Each cloud of rows lies close to a flat space through zero, with a little noise off it, and is much wider in some directions of that space than in others. After each cloud: how many dimensions does that space have?
In the rows, 128 means zero.

[[142 123 142 137 127 114 141 138]
 [128 144 164 133 123  60 155 111]
 [137 134 162 135 130  70 154 125]
 [ 99 136 108 103 120 132 117 100]
 [109 135 124 109 119 107 126  96]
 [157 127 168 163 131  90 155 158]
 [105 129  94 102 128 170 101 115]
 [102 127  98 105 119 156 101 111]
 [149 112 122 152 133 171 121 170]
 [116 118  70 116 132 221  88 135]
 [137 123 132 142 131 129 133 140]
 [111 125  99 114 128 169 106 119]
 [123 128 119 121 130 137 121 123]
 [142 115 106 145 139 184 116 162]]
 : 2

[[121 147 115  80 106  90 172 135]
 [ 96 165 166 185 151 179 143 121]
 [140 117 125 134 116 146 113 109]
 [150 115  90 104 121  69 136 162]
 [117 161 140 126 120 130 165 129]
 [110 147 155  81 108 144 140  93]
 [101 154 141 141 133 134 130 123]
 [128 130 159 141 144 162 123 121]
 [146 125  96  50  85  68 141 125]
 [110 120 134 187 163 157 116 140]
 [139 101  97 134 128 106 106 140]
 [116 139 121 129 110 136 147 111]
 [146 104 114  99 128  99  97 135]
 [129 129 146 119 145 129 130 140]]
 : 6

[[141 126 119  85 144 102 139 155]
 [137 110 130 114 125 112 137 154]
 [151 152 135  81 173 107 143  82]
 [ 83 148 169 130 138 183 119 108]
 [110 138 118 127 131 142 119 146]
 [110 137 176  99 141 150 137 101]
 [143 102  99 152  96 106 125 170]
 [144 121 136 101 151 112 142 131]
 [143 107 101 161 106 114 124 155]
 [124 115 144 104 115 119 136 152]
 [141 116 108 149 113 114 126 140]
 [167 104  57 148 100  72 125 181]
 [125 135 158 112 155 141 136 101]
 [113 149 130 131 125 142 120 104]]
 : 5

[[ 94 115 127 137 141 107 124 155]
 [156 120 146 118 120 142 121 119]
 [141 155 129 149 122 147  98 111]
 [138 139 128 132 110 122 121 137]
 [ 73  91 142 129 198 116 112 141]
 [ 57  92 132 132 217 122 121 127]
 [134 124 131 122 136 136 133 116]
 [ 81 138  94 161 102 105 142 160]
 [ 98 110 138 133 176 132 112 124]
 [138 121 131 127 129 152 132 104]
 [148 142 133 128 123 131 112 123]
 [146 127 143 132 138 159 110  98]
 [149 116 137 111 109 124 139 135]
 [164 134 127 121  81 132 142 128]]
 : 5

[[144 106 119 128 123 111 181 142]
 [119 140 140 119 134 142 123 135]
 [111 117 124 143 140 126 138  91]
 [110 116 123 138 125 124 132 109]
 [130  91 108 133 111 105 129 114]
 [118 119 124 133 122 125 119 119]
 [128 120 125 129 119 127 126 139]
 [131 107 115 126 112 107 146 124]
 [128 141 133 135 132 134 154 141]
 [118 129 127 131 119 128 126 130]
 [139 138 130 134 132 136 114 140]
 [143 132 129 128 137 124 156 133]
 [123 129 130 120 120 122 162 140]
 [162 120 119 119 114 103 208 168]]
 : 6

[[116 133 150 139 110 140 110 128]
 [119 127 131 128 110 128 119 126]
 [124 138 154 140 132 145 119 132]
 [124 132 122 126 107 143 119 120]
 [127 139 148 139 132 146 122 130]
 [123 140 140 134 108 154 113 125]
 [116 127 150 139 123 119 116 132]
 [134 123 126 128 154 112 140 134]
 [112 137 156 142 106 141 106 129]
 [126 143 148 138 129 158 121 128]
 [153 121 136 133 211  99 162 150]
 [126 125 111 118 111 129 128 122]
 [134 128 117 125 127 137 131 125]
 [124 123 138 134 137 110 129 134]]
 : 3

[[110 134  92 117 147 109 120 120]
 [106 127 134 145 128 142 134  99]
 [164  84 100 146 116 151 152 176]
 [ 73 154 174 159 127 148 133  51]
 [127 104 100 149 131 135 141 137]
 [113 153 123 109 142 103 107 114]
 [ 79 124 120 169 136 147 143  75]
 [ 99 137 141 145 131 137 130  86]
 [160 110  94 114 128 118 127 176]
 [131 161 138  85 139  97  95 132]
 [ 94 156 169 138 126 137 122  78]
 [127 121 106 127 136 122 129 135]
 [156 133 102  90 138  97 105 170]
 [150 107 119 130 121 132 139 158]]
 : 3

[[141 175  75 114 137 137 108 133]
 [108 112 157 117 156 119 134 131]
 [132 129 105 163 146 134 129 138]
 [127 152 131 121 129 119 138 136]
 [150 190 118 144 121 111 141 170]
 [118 187 146  94 164 137 142 126]
 [105 120 137  90 151 109 158  94]
 [149 162 148 207 151 182 142 155]
 [130 120 117 183 159 118 162 135]
 [122 145 159 118 141 134 144 127]
 [119 118 193 113 132 176 124 103]
 [128 144 125 114 121  99 140 142]
 [125  96 185 168 134 164 139 118]
 [121  83 204 144 131 188 171  55]]
 : 6

[[127 125 138 131 197 131 144 115]
 [180 130 115 137 116 186 100 135]
 [ 46 104 140 115 143  35 149 113]
 [ 79 134 150 127 177  80 172 118]
 [172 124 103  99 151 113 120 113]
 [120 109 120 137  40 133  89 145]
 [ 51 107 144 119 148  46 150 118]
 [ 99  95 140 161 112 169  87 141]
 [ 94 129 146 130 178 101 160 118]
 [124 125 132 144 113 157 114 135]
 [182 124  99 109 102 146  95 122]
 [158 150 123 122 149 140 149 126]
 [154 116 120 150  54 192  76 152]
 [ 64 100 135 128 121  79 125 124]]
 : 4

[[108 104 118 108 110 161  96 109]
 [114 154 205 167 165  62 163  90]
 [ 92 129 119  93 157  93 171  77]
 [139 122 144 123 136 122 143 135]
 [124 121 146 112 157 157 131  89]
 [ 86 127  73 112 106 118 140  73]
 [ 40  77 115  54 111  93 178  11]
 [119 118 103  61 176 130 170 115]
 [164 141 113 137 129 128 155 140]
 [176 127 143 128 151 140 129 193]
 [130 145 153 137 156  85 170 119]
 [134 155 116 116 172  98 156 149]
 [128 152 154 142 170 115 135 121]
 [ 79 111 124 114 108 104 144  63]]
 : 6

[[156 142 133 153 131 104  71 102]
 [124 138 117  76 139 130 151 164]
 [165 153 127 138 137  94  55 114]
 [157 137 129 135 133 106  75 114]
 [177 151 128 142 137  95  44 102]
 [104 114 129 132 123 150 168 133]
 [161 139 137 160 126 106  73  99]
 [123 129 123  94 136 133 145 149]
 [126 142 117  72 138 125 140 163]
 [142 122 135 165 123 121  97 103]
 [130 122 127 145 125 128 127 120]
 [106 114 129 136 118 150 163 131]
 [ 96  96 142 163 113 155 183 116]
 [145 145 121  94 141 114 110 146]]
 : 2

[[160 174 110 116 140 114 133 133]
 [ 51 102  17 136  78  99  72 141]
 [ 80 143  92  60 124 115 133 139]
 [ 88  93  74 163 118  88 107 154]
 [155 222  72 127 116  99  92  97]
 [ 99 126  78 111 136 117 155 127]
 [ 62  41 111 179 114 118 113 142]
 [128 174 182  56 104 180 116  61]
 [220 145 179 106  71 188  88 125]
 [129 189  89  66  71 117  59 125]
 [ 11 109 152 200 226  45 178 110]
 [ 46  60 111 173 145 147 164  82]
 [140  69 213 212 138 162 130  97]
 [179 108  93  54  48 229 118 124]]
 : 6

[[157 141  88 138 103  90 117 174]
 [109 135  87 111 149 102 131  82]
 [111 150 205 143 117 189 139 142]
 [155 118  68 128 123 111 144 116]
 [103 155 178 131 130 177 142 109]
 [123 128 141 127 123 110 108 156]
 [122 185 171 149 100 174 146 160]
 [ 97 149 172 120 133 120 102 148]
 [126  83 100 110 150  90 111 102]
 [160 165  80 148  98 119 145 153]
 [152 138  85 137 110  96 123 157]
 [126 138 143 130 121 138 128 140]
 [142  71  67 110 159 106 140  67]
 [126 195 203 159  87 179 129 199]]
 : 4
